Each new row is followed by what is left after taking away its nearest point in the smallest flat space through zero that holds the last named rows.

Z_879 (5 x 8):
[[  3   9 -12   3  40  -4 -34   4]
 [ 15 -29   8  -5 -30  13  -4   7]
 [  4   3  -6 -42 -18  12 -39  34]
 [  0  -5  -8 -23  -2   3  -4  40]
 [-29  27 -28 -22  -7  -1  -9  49]]
New rows:
[ 6 -3  3 23  1 18  2 38] => [ 7 15 16 12  0 15  0 11]
[ -5  14   4  25 -10  -6   4  -2] => [ 6  8 10  8 -3 -5 -2  8]
[-15   0 -15  -1   7 -28   5 -38] => [ -7 -17 -17 -13  -2 -21  -1 -12]

Z_753 (5 x 8):
[[ -6 -21  -8   2  -3  35  -3 -39]
 [-17  12  14  25   4  -9 -26 -32]
 [-24 -12  -4  25  -3  12  16 -12]
 [-20   1  -4  23 -15  28 -24  -8]
 [ -3   3  -9  26  -8   9 -12 -26]]
New rows:
[-12 -21 -17  14 -20 -17   8  -4] => [ -7 -18  -7  -6 -16 -17  -8  -1]
[  9   8 -14   7 -15   4  15  29] => [ 1  4  3  0 -2  2  3 -1]
[  7 -12 -13 -18   8   3   1  12] => [-3 -6 -9  0  8 -3 -6  2]
[  3  -7 -18  -3  -4  21 -16 -40] => [-6  2 -8 -4  0 -3 -1 -1]
[  4   3  35   0  -6 -20  -8   5] => [  9  -8  18   5 -15  -1   2   0]

Z_510 (5 x 8):
[[  0 -13  -5   8  -8  -8  13 -21]
 [ -5   9 -21   6  24  -2 -17  -9]
 [ 21 -31  39  -2 -10 -32  18  15]
 [-28   4   7  -7   3  -9  10   1]
 [ -4 -19  -1  20 -13   9  19 -31]]
New rows:
[-29   0  -6  20   3 -19   7 -17] => [-3  5  0 13 -7 -6 -4  4]
[-21  -1 -16  -6 -43  -2  25  22] => [ -8 -10 -16  15  -7  -3   2  21]
[ 13  16  17  10  -7 -32   6 -22] => [  7  28  17  11  -4  -9  -2 -14]
[-20   7   7   8   9 -26  -7 -13] => [ -1   9   8   7  -8  -6 -10  -6]
[13 11 -7 10 28 -4 -6 -3] => [ 6 10  2  2  6  0 11 -2]

Z_285 (5 x 8):
[[  6 -30  27   1  -3  22  10 -42]
 [ 12  11 -15  -5 -21  -8   2 -18]
 [  7 -50  27  26  18  -9 -19  19]
 [-14  18 -12  15 -28  15  24 -11]
 [-21   5  -3   5   1 -16   5  -8]]
New rows:
[  2 -24  23  18 -19  -4  -9 -25] => [ -3   6  10   0  -7   1 -10   0]
[ -9 -13 -17   2   0   4   3   5] => [ -5 -13 -16  -5   2   4   1   0]
[ 24  20 -10 -11   7   9 -15  20] => [ 2  5  1  6  4  1 -4 -3]
[ 13   3 -26  13  17  16 -26 -24] => [ -1   4 -25  21  21  16 -22 -17]
[ 19  22  14  -8 -21  -8  -1 -20] => [ 4 15 23  3 -6 -6 -2  2]
[-3  4 18 -9 13 -1 20 23] => [  7   1  12  -5  -3 -11  19   7]

Z_842 (5 x 8):
[[-21 -10 -17 -20 -14 -48   0 -25]
 [-18 -13  -9  15  14 -26  27 -11]
 [-37 -46 -28  23   7 -15  44 -22]
 [ 11  -7  -2 -15  18  -7   8 -16]
 [-16  -8 -16 -10 -13 -10 -22   9]]
New rows:
[ 26  17  -5   7   7  -7 -13  21] => [ 16   0 -13   7  -6  -5   2   3]
[ 27 -17 -16   1   1  -3  -8  18] => [ 24 -10  -9   8 -10 -10   3   9]
[ 27  12  -8 -19  17   4 -13  19] => [  8   4 -11  -2  -4  -1   8   6]
[  2 -10   5  -1  13 -12   4 -15] => [ 0 -5  7  4  1 -1 -6 -4]
[ -7   6   5  12  20   3  13 -13] => [-9  6  0  1  6  5 -5 -9]
[  2 -12  -2 -28 -17  15  -4 -22] => [-5  1  3 -3  2  2  1  0]

Z_185 (5 x 8):
[[ 12   9 -18  -4  -7  -8 -10  -1]
 [ 12  -3 -28 -20  36  27  -7 -12]
 [  6 -10 -53 -42 -17  -3 -23  22]
 [-10  -3  21 -12   7  -3  -1  36]
 [  1  -1 -10 -18  10  12   3   6]]
New rows:
[  4   1 -16   8  15 -37 -12   5] => [ -7  -3  -9   0  13 -21  13   0]
[ 21  16   7 -12  -2   3   0   0] => [ 9 -3  9 -6 -5  4 -5 -4]
[-20 -24 -10  -1  -5  -2  -1  34] => [ -2   0 -11  13   4   0   8   9]
[ 16  23 -10  -7  -1  10  15  24] => [ 4 -1 -6 12 -2  9  3 10]
[-31  -3  17  23   6  -8 -28   3] => [-20  15  -3   1   1   4  -8  -2]

Z_44 (5 x 8):
[[  7  19   8  13 -43   2   9  12]
 [ 28  27  -2   0 -54  -4 -19 -22]
 [  3  12   4   3  -8   0   0   1]
 [ 25   2  -2  19 -14 -16  -6 -13]
 [ 29  11   3   3  17  27  19  -2]]
New rows:
[ 24  -7 -13  10  18  -8 -22  13] => [ 10   1 -10   0   3   3 -19  23]
[ 17  19  20  -4  12  -2 -24  18] => [ 14  -6  11  -6   2   1 -19  21]
[ -3  16   8  18  19   4  14 -18] => [-12   1   0   8  -2   4   9 -18]
[  0 -25   3 -14   7 -25   7 -21] => [  1  -2  13 -13  -2 -12  17 -10]
[-5  0  5 -6  7 -8 17 16] => [  5   1   0 -10   0 -10   7   3]

Z_605 (5 x 8):
[[ 21  -1   7 -32 -18 -22  -4   8]
 [  6 -46  11  -5 -45 -35 -10  -6]
 [ 20 -54  22 -27 -17 -31 -40 -25]
 [  0 -25   6 -29 -11 -23  38  20]
 [ -8 -30  14 -12 -15 -37  -8  -2]]
New rows:
[ 12   9   2 -35 -20  -7  10 -10] => [ -9   6   0  -9  -7   2   6 -19]
[ -3   5  -4  -1  19 -15   7   0] => [ 7  0 -7  5  5 -8  3 -4]
[ -4  -1   3   0  25   5  -4 -19] => [ 1  3 -1  0  0 -3  5 -9]
[ -9 -24 -14  -1  -2   0  10 -18] => [ -4   2 -15  -7  -2  -3   2 -12]
[ 15 -11   9  -1 -30  16   5   3] => [-4  1 14 -2 -4  8 -1  3]
[  0  -5 -13  -7   0  20  -7  35] => [ -7 -11  -9  -4   0  10 -18  30]

Z_674 (5 x 8):
[[ 13  10   4   4  -1  22  32 -14]
 [ 21  11 -23  -6 -18   4 -18 -10]
 [ 36  17  14  16 -20   3 -21 -14]
 [ -1  -3   2  -2  -5  29  11 -29]
 [ 25  18 -25 -10  -9  18  15 -15]]
New rows:
[  0 -12  -1  16  -4   0  19  -3] => [ 5 -8 -4  5  4 -6  2 -6]
[ -7 -21 -24 -22   6  12  -6 -25] => [  7 -12  -2   1   2  -4   2  -3]
[  5  15 -15 -21  11 -24 -25   3] => [-5  6  1 -1 -3 -4  1 -4]
[ 14   2 -17 -19   2  20   9   6] => [ 6 -6  3 -6  0 12 -3 11]
[-22   2  20  -8  16 -17 -21   7] => [-7 11  3 -3 -4  0 -1  0]
[-22 -23   2  -9   8  10  12 -19] => [ 4 -6  0 -1 -1 -6  3 -4]

Z_97 (5 x 8):
[[ 52 -21   5  20 -20 -17 -29  25]
 [ 12  31 -15   3 -22 -22   1   1]
 [  9  19  14   0 -15  -9  -5 -11]
 [ -8  18   2  48 -54   0  -8  24]
 [ 12  17  10   4 -15 -26   0  12]]
New rows:
[-24  -8  -5 -11  -3  14 -11 -21] => [-10  -7  -2  -8  -7  -8 -11  -2]
[ -1 -14  21  12 -17 -17  33 -18] => [  6 -21  -1  10 -12 -12  30 -20]
[  4   4   1   2  -1 -14 -16 -17] => [ -8  -3  -2   6   4 -11 -10  -6]
[11  6  9 -6 -2 29 16 -7] => [15  6  4 -4 -3 17 19  8]
[  3  26  -7   9 -16 -11  -1  -2] => [ 0  2  0  3  4  0 -2  0]

Z_963 (5 x 8):
[[-23  -4 -25  16   4   8 -12  -9]
 [ 15  38 -32  14  31   4 -21  34]
 [-31   4 -26 -37  -7  15  -4 -11]
 [  6 -19  -9  10  -3  11 -25   8]
 [-14  12 -12  10   8   9   3 -18]]
New rows:
[ 25  -3 -22 -14  24 -15  -9   1] => [ 15 -13 -14  -9  17 -17   0 -16]
[-20  -5  14  10  25  26  -3  16] => [-20  -6  21   0  20  20   4  17]
[-22   4  24  -4 -15  16 -17  16] => [-21  14  25   6  -8  13 -11  14]
[-25  15   4  -5 -22  13   6  23] => [-14  12  12  10 -20  18   3  17]

Z_653 (5 x 8):
[[  7  29 -33  -8 -22  -8   9  -1]
 [ 54 -19  23 -12  -3 -16  20   0]
 [ 10 -34  -5 -16   3   7   5  20]
 [  9  -4  31 -16 -17  -6  -1   4]
 [ 14  11  37  -4   6 -23 -15   4]]
New rows:
[ 23   8   4 -11 -26  -2 -16 -23] => [ 10  -6  -6  -4  -5   6 -24 -15]
[14 -4 16  7 14 -3 -1 -4] => [ 2  1  0  0  1  3 -1  1]
[  1   3  23 -12  -9  11  11  24] => [ 1 11  6  4  5 11 13 15]
[-11  20 -25   8 -16  -4 -10  10] => [ 2 -3 -1 11 -8 -1 -4  5]
[ -3 -24 -17 -12  -5  12 -15  26] => [ 6 -2 -2  6 -6  4 -9  0]
[ 11 -22 -26 -19  -8 -15 -15  12] => [  0 -11  -6   0  -7 -10 -14 -13]

Z_423 (5 x 8):
[[ 28   6 -19   6   0  22   7   7]
 [ 17  12  11 -14  -3   9   6  -1]
 [ -6   1  21   1   3 -19  19  27]
 [  1   4 -14   5  17 -15   4  17]
 [ 16  16  -6  14   4  24  13  19]]
New rows:
[ -1   0 -22  -9 -17 -23 -25 -25] => [  1  13  -5   4 -18  -9  -5   2]
[ 14 -11 -15   0  -5   2   4  16] => [-2 -1 -2 -5 -2  2 -4  6]
[ 24  -6  12 -10  -5  -2 -13  -9] => [  9  -2   8   7   3  -2 -12   2]
[-14   2 -10  25   2 -23  23   8] => [ -1  10  -4   7  -6  -8  15 -13]
[-13  -9 -20  -8  -5  -9  -2  18] => [-10   2  -9 -14  -9   5  -2  11]
[ 10 -25  26  24  -7  18  16 -25] => [ 10  -8  12  15  21  -2  10 -18]

Z_480 (5 x 8):
[[ -8 -12   5   4   7  13  -4  12]
 [-25  -1  -8 -12  15  33   5  17]
 [-19 -32  -2  18  12   2 -31   3]
 [ 12  -7  14  17  -1 -14 -22  -8]
 [-10   9  22  12  10  -7  10  12]]
New rows:
[19 15 -6 17 29  1 -3 -7] => [ 16   1 -15  14  24   2   8   0]
[-22  22 -11  -3   8 -25 -11  -9] => [ 0  2 -1 -5 -2 -5 -5  8]
[-12  25  -4  16 -14   5 -17   4] => [ -6  11  -7  15 -22   5  -6  11]
[ 14   8 -14  -2  17  23  -6  -5] => [ 9  0 -9  9 15  2  5 -1]
[ -4   0  15 -20  40  13   5   2] => [  8 -11   6 -17  26  -7   5  -9]
[  8 -22   7   2   1  25  -8  29] => [ 2  3 -4  0 -1 -3 -4  8]

Z_63 (5 x 8):
[[ 15 -28 -19 -52  13   8 -15  -8]
 [ 26 -16   9 -22  10  10   9  11]
 [ 19   1   6 -23  24   8  -2  22]
 [ 15   0  -7 -19  29 -22  10  -4]
 [ 46   0  -9 -11  40 -33 -15 -25]]
New rows:
[-4  7  6 -5 -3 17  8 16] => [ 2  5 -2 -1 -1  3  2 -3]
[ 38  -7   3   3 -27  33  14 -25] => [  9  21 -11  -4  -3  17  12 -12]
[26  6 15 -5  5 15  5 14] => [ 3  7 -2 -3 -3  3  3 -3]

Z_742 (5 x 8):
[[  9   9  13 -21   1  -8  14 -12]
 [ 10   8  29   6   1  -5  -2  -8]
 [ -9 -22  12  -4  -2 -25  30  26]
 [ -7  15 -36  -3 -20 -10   1  40]
 [-16 -30   4  -4   3 -17   3  -4]]
New rows:
[ 13 -11 -12   8  15 -25  -6  -8] => [ 20  -2 -13   9  16 -17   0  -3]
[-30  16 -27  22  -5  -7   1   7] => [-21  15  -3  13   4  -6  13 -11]
[  0  21 -19  -8  18  11  13  14] => [-7  8  0  0 17 -5 -2  3]
[  3  37 -24   1  25   1   6  12] => [ -7  13  -5   6  29 -14   0   1]
[ 26 -12 -24  -6  10 -22 -21 -14] => [ 33 -10 -13   4  13 -16  -5   1]

Z_213 (5 x 8):
[[-29  -4  30  -5  11  17  -1  27]
 [ 29  23  16   7  -5  -3   8  20]
 [  8  -8   1  -8 -16  18  16  24]
 [-11  35 -12   9  21  12  23   0]
 [-25  16  28  24   4  18  14  -3]]
New rows:
[ -3  -7   6 -14 -22   1   1  14] => [ -7   7   0  -6 -10  -6   0   0]
[ 38 -13  11 -11   0   8  -9   1] => [ 13  -5   6  -5  14  17  -2 -10]
[ -2  -3   1   3   8 -12  19 -15] => [  1  -8   6  -4   7 -11  16  -3]
[-1 15 16  6 -9  8  5 38] => [-6  4 -6  6 -8 -4 -5  7]

Z_995 (5 x 8):
[[ 41 -40  22   7 -24 -18 -17  17]
 [  7 -25   7   1 -12  15 -39 -11]
 [ -2 -18  -6  14  -3   6  -5 -29]
 [ 34 -11  24  13 -19   9   5 -18]
 [  9  19   4  14  -9   6  -5  -1]]
New rows:
[ -5  16  25  22   1 -15  -1   1] => [-14   1  24   8   8 -11  -4  -3]
[17 -7  0 -9 14 19 24 -5] => [ 12  -3 -12   3  10  11   2   6]
[ 13  -9   5 -19 -20  19   8 -11] => [  1   0 -13  -8 -17   4   4   1]

Z_855 (5 x 8):
[[  3  20  -3 -14  31  -2   5 -12]
 [ 13 -22 -25  16  -8  -7 -17  -3]
 [ 18  10 -41   6 -16   0 -26  -8]
 [ -1 -43 -17  15 -16   1  -2  -7]
 [ -7  -7  -9 -22   1  -7 -10  33]]
New rows:
[-14  19  -1 -12 -36  20  -6  -7] => [-3 -1  4 -3  0  0 -9 -4]
[ -8   7   9   9  -1  19  21 -13] => [ 0  1 -4  6  4  7  4  6]
[-31 -10 -26   6   8 -10  16 -16] => [-24   8 -11  14   1 -17   6   1]

Z_2 (5 x 8):
[[-11  15 -20   5   5  29  -1  22]
 [ -1   2 -15 -36 -25  -9  37   3]
 [-23   7   5  26  13   8 -13   9]
 [ 17  -8  16 -15  28  14  16   4]
 [-22  13  -6   9  -6  24  -6 -23]]
New rows:
[-12 -47   8   6   3  -2  13  10] => [ -8 -40  -7   6  -7  12   3   2]
[25  9 -1 -3 23 27 14 15] => [ 6  9  1  8 -1 -1  7 -1]
[ 28   3 -15  -4  10  25   9 -15] => [ 5  2 -7 11  4 -3 10 -4]
[  1 -21  23   2 -19  13  16 -30] => [  3 -17   8  12 -16  12   7   5]
[-18  18  15 -13 -22  13 -28 -12] => [ -5  10  21 -21 -10   4 -19   9]

Z_690 (5 x 8):
[[ 14  -3   3   5  10   0  -3 -19]
 [ -7 -23  38 -11  23 -19  22  -1]
 [-13  20   2 -31   2 -18   4  14]
 [-49 -41  22  30  18  20  11  23]
 [ -6   1  33 -16  -2  28   7   7]]
New rows:
[ -1 -10 -38  -5 -15   0  15  20] => [  3 -10 -16 -12   8  10  14   0]
[-19   2 -13 -22   0  28   6 -21] => [-11 -12 -16 -15  -6   8  16 -18]
[  6  26 -32  16  16  23  -4  -3] => [ 8  9 -7  5 12  6 18  8]

Z_992 (5 x 8):
[[-26  -9 -35  16  12   6  -3  18]
 [-23  -9  25  10  18  -9   5   5]
 [ 10  -8  19  -6  -7   1  11 -15]
 [-19   3   9 -30  -5  -7  33  28]
 [ 28   0   7  27 -30  16  -5  -4]]
New rows:
[-19 -26  10 -25  -5  13   4  11] => [ -5 -13   7 -13  -6  13 -19   7]
[ -5 -17  24  19  15  10 -41 -28] => [ -8  -7   6 -10  -6  13 -15   2]
[-28  32  33  19  14  29 -13 -21] => [-23  29   6  -2   0  38   3 -18]

Z_619 (5 x 8):
[[ 17 -14  12 -17   2 -22 -13  44]
 [ 20  13 -20  16 -42 -25 -18  54]
 [ -8  -7 -34 -32   1 -18 -27  34]
 [ 13  22   7  18  19 -19 -15  54]
 [ 18  16  28 -13 -27 -42 -28  38]]
New rows:
[ -7  26 -14  16 -10 -24 -26   2] => [ 1 -8 -2  8  3 -9 -6 -6]
[  7 -10   9  -8  11 -13  13   9] => [  0   2  -3  -1   2 -10  11  -1]
[ 13  16  21 -16   5   1 -10 -12] => [15  7 -2 -7  1 10 -4 -2]
[-16  13   5 -20  -3 -16 -23  23] => [-11   0   5  -1  -4   6   1   6]
[-22   5  11  20 -22  -1  12 -22] => [-20  -7   5   6  -3  -7   5   5]
[ -8  25  14 -25  -8  -9  -5   7] => [ -3  10   2 -11  -4   8  12   8]

Z_761 (5 x 8):
[[ 13  12   0  16 -10  -3 -14  11]
 [ -6  -8  15 -30   6  -5   8  -7]
 [  4   0   5  15 -22   0  15  -1]
 [ 19  11 -25   6 -12  50 -15  13]
 [  8 -29   5   0  29  28  19   0]]
New rows:
[-13  -4  22   3 -13 -11  10  16] => [-15  -2   5   1  -2   4   0  17]
[  2 -16  26  19  18   7 -11  -1] => [-11  -3  13   6  -3   9 -12  -9]
[  4  22 -17  19  13 -10   2 -22] => [ 15  17  -1   0   9   0   7 -19]
[-31  15  13 -12  -3  13  14 -13] => [-15  17  17   7   6  11   1   0]
[-12 -14  -3  -2 -36  10 -16  15] => [-15 -25   2   1 -13   1 -15  14]
[  8  -9  18   0  23 -19   4  -2] => [ 4  3 -1  0  2 -1  2 -4]
